The rows are grouped in 3 ways, from coarse to fine. Each group lies inside one group of the grouping before and may be the whole of it. The rows also spread widely along 4 directions, which tell nothing about the answers.
In the rows, zero is written as 128.
Known rows, each followed by its group in each grouping:
[128, 115, 146, 148, 139, 171,  99, 110, 122, 134, 127, 149, 129, 132, 117,
 140, 131, 117]	ganod Luv Tuv
[112, 118, 176, 133, 145, 141, 112,  96, 157, 158,  92, 127, 119, 116, 152,
  97, 148, 111]	ganod zan Rak
[135, 120, 140, 143, 139, 157, 121, 106, 141, 122, 113, 123, 136, 134, 122,
 122, 151, 140]	novif sek Zodi
[126, 118, 150, 159, 145, 163, 111, 103,  96, 139, 117, 153, 105, 130, 113,
 138, 132, 108]	ganod zan mima
[139, 130, 149,  93, 111, 151,  91, 149, 160, 120, 126, 102, 191, 117, 119,
 131, 131, 111]	novif kogas bano
[146, 114, 100, 118, 146, 167,  94,  94, 178, 126, 149, 128, 168, 146,  88,
 130, 143, 158]	novif zilug niba
[120, 119, 156, 133, 130, 148, 107, 112, 102, 140, 119, 140, 122, 124, 119,
 133, 135,  95]	ganod zan fes
[123, 114, 166, 123, 120, 147, 102, 120, 128, 139, 113, 122, 139, 121, 130,
 130, 140,  95]	ganod Luv gugas
[122, 111, 183, 167, 136, 167, 121, 118, 103, 126,  94, 148, 110, 117, 144,
 136, 129, 104]	ganod Luv zefe
[137, 119, 146, 157, 138, 161, 128, 110, 116, 114, 109, 127, 126, 124, 119,
 131, 145, 135]	novif sek Nas
[129, 119, 116, 110, 121, 135, 116, 112, 111, 127, 134, 103, 134, 140,  86,
 132, 158, 129]	novif kogas rudu
[120, 123, 159, 155, 132, 161, 112, 111,  89, 134, 115, 144, 112, 114, 114,
 142, 129, 110]	ganod Varu Mubos
[140, 113,  60,  72, 119, 120, 104,  90, 142, 151, 180,  90, 159, 163,  57,
 119, 185, 134]	novif sek fis
[128, 121, 159, 148, 139, 169, 104, 103, 123, 143, 122, 149, 129, 123, 126,
 141, 126, 124]	ganod rikik lago
[122, 120, 153, 115, 144, 149, 103,  88, 162, 171, 119, 120, 141, 131, 133,
 108, 149, 125]	ganod rikik zozo
[129, 127, 153, 128, 122, 158,  93, 132, 109, 134, 124, 143, 143, 121, 114,
 145, 123,  88]	ganod zan mima
[125, 122, 145, 130, 139, 161,  92, 105, 138, 142, 126, 148, 140, 123, 118,
 132, 133, 112]	ganod zan Rak
[129, 119, 149, 153, 153, 171, 110,  87, 121, 152, 121, 149, 120, 133, 118,
 136, 137, 132]	ganod rikik zozo
[138, 119, 151, 155, 149, 164, 120, 104, 158, 123, 104, 125, 137, 122, 137,
 113, 146, 144]	novif sek Nas
[113, 121, 150, 102, 125, 128, 105, 101, 141, 159, 116, 116, 132, 124, 125,
 109, 154,  98]	ganod zan Rak
[140, 122, 153, 142, 142, 174,  99, 129, 158, 112, 112, 133, 158, 122, 125,
 133, 127, 143]	novif kogas rudu
[119, 117, 138, 132, 136, 148, 111,  93, 109, 147, 125, 140, 112, 131, 106,
 131, 146, 108]	ganod zan Rak
[150, 124, 106, 130, 138, 181,  86, 123, 137, 107, 152, 141, 167, 138,  81,
 159, 127, 146]	novif kogas rudu
[135, 119, 128, 112, 125, 136, 116, 107, 150, 133, 125,  97, 148, 130, 115,
 111, 164, 128]	novif sek Nas

New rows, each followed by its group in each grouping:
[132, 117, 147, 131, 133, 152, 118, 113, 132, 127, 115, 111, 137, 129, 115,
 121, 145, 130]	novif kogas bano
[131, 118, 145, 152, 154, 169,  97,  97, 139, 146, 123, 153, 123, 131, 121,
 125, 132, 120]	ganod zan mima
[121, 117, 124, 103, 123, 134, 100, 100, 111, 155, 146, 127, 130, 139,  96,
 129, 151,  96]	ganod zan fes
[129, 120, 127, 105, 110, 134, 121, 123, 115, 115, 122, 104, 150, 132,  92,
 139, 147, 117]	novif zilug niba
[108, 125, 183, 158, 119, 146, 129, 126,  63, 129,  91, 133,  99, 102, 128,
 139, 128,  91]	ganod Varu Mubos
[138, 120, 140, 128, 132, 149, 114, 120, 144, 125, 115, 115, 154, 129, 121,
 119, 150, 130]	novif sek fis
[130, 107, 117, 158, 148, 174, 105,  86, 104, 139, 145, 155, 107, 147,  91,
 147, 142, 133]	ganod Luv Tuv
[129, 124, 148, 115, 102, 127, 131, 142,  89, 115, 106, 101, 143, 122, 110,
 135, 152,  98]	novif sek fis
[118, 124, 130, 103, 107, 130, 118, 109,  71, 152, 138, 114, 125, 137,  85,
 149, 152,  93]	ganod rikik zozo
[141, 116, 123, 124, 142, 161, 105, 101, 172, 123, 128, 123, 160, 137, 106,
 124, 142, 150]	novif zilug niba
[134, 127, 174, 129, 123, 158, 111, 142, 155, 103,  90, 122, 169, 111, 139,
 131, 122, 122]	novif zilug niba
[141, 120, 128, 137, 133, 155, 117, 117, 122, 119, 125, 127, 145, 133, 104,
 135, 147, 131]	novif sek fis
[133, 122, 136, 133, 129, 150, 121, 110, 133, 122, 116, 117, 139, 134, 116,
 123, 155, 132]	novif sek Zodi
[120, 118,  93,  86, 114, 120, 103,  94,  94, 163, 164, 111, 122, 149,  66,
 130, 167,  92]	ganod zan mima
[133, 119, 142, 114, 123, 145, 112, 121, 136, 128, 122, 103, 150, 129, 111,
 124, 145, 123]	novif kogas bano
[133, 115, 138, 154, 146, 156, 128,  91, 135, 126, 109, 124, 119, 139, 121,
 116, 158, 148]	novif sek Zodi
[126, 120, 163, 141, 129, 167,  96, 127, 128, 130, 114, 144, 142, 121, 132,
 138, 125, 104]	ganod Luv Tuv
[131, 107, 151, 151, 150, 174,  98,  98, 155, 140, 123, 150, 135, 131, 132,
 127, 135, 126]	ganod Luv zefe
[122, 113, 167, 129, 126, 150, 102, 118, 135, 140, 112, 125, 138, 122, 132,
 127, 140,  98]	ganod Luv gugas
[128, 120, 189, 137, 121, 168,  97, 144, 139, 124, 101, 144, 157, 107, 153,
 138, 116,  94]	ganod Luv zefe
[107, 103, 176, 142, 129, 127, 134,  93, 102, 153,  90, 109,  88, 127, 136,
 108, 162,  99]	ganod Luv gugas
[108, 117, 195, 151, 130, 136, 132, 115,  86, 139,  79, 134,  93, 112, 148,
 120, 138,  85]	ganod zan fes
[131, 122, 121, 119, 115, 140, 122, 115, 108, 120, 129, 110, 138, 139,  96,
 136, 158, 122]	novif sek Zodi
[141, 108, 133, 147, 151, 183,  81,  94, 155, 138, 145, 155, 145, 138, 110,
 141, 131, 130]	ganod Luv gugas
[107, 108, 144, 133, 120, 130, 132, 101,  70, 146, 114, 117,  88, 136, 107,
 128, 158,  98]	ganod Luv Tuv
[147, 122, 143, 121, 144, 164,  90, 121, 204, 130, 120, 123, 187, 125, 140,
 108, 141, 142]	novif sek fis
[139, 107, 126, 158, 159, 169, 120,  85, 131, 130, 127, 128, 115, 144,  99,
 125, 149, 158]	novif kogas bano
[131, 121, 113,  91, 108, 131, 112, 121, 124, 119, 135,  98, 160, 135,  84,
 137, 150, 117]	novif zilug niba
[124, 117, 134, 114, 134, 147,  95, 103, 131, 152, 137, 135, 137, 133, 111,
 125, 144, 103]	ganod zan fes
[120, 120, 132, 108, 116, 137, 107, 103, 104, 156, 140, 119, 129, 134, 100,
 137, 149, 106]	ganod rikik lago
[127, 124, 161, 154, 137, 169, 116, 109,  87, 137, 114, 151, 120, 125, 116,
 153, 126, 114]	ganod rikik zozo
[105, 108, 142, 131, 141, 123, 132,  68, 108, 167, 110, 117,  81, 136, 115,
 102, 171, 113]	ganod zan Rak
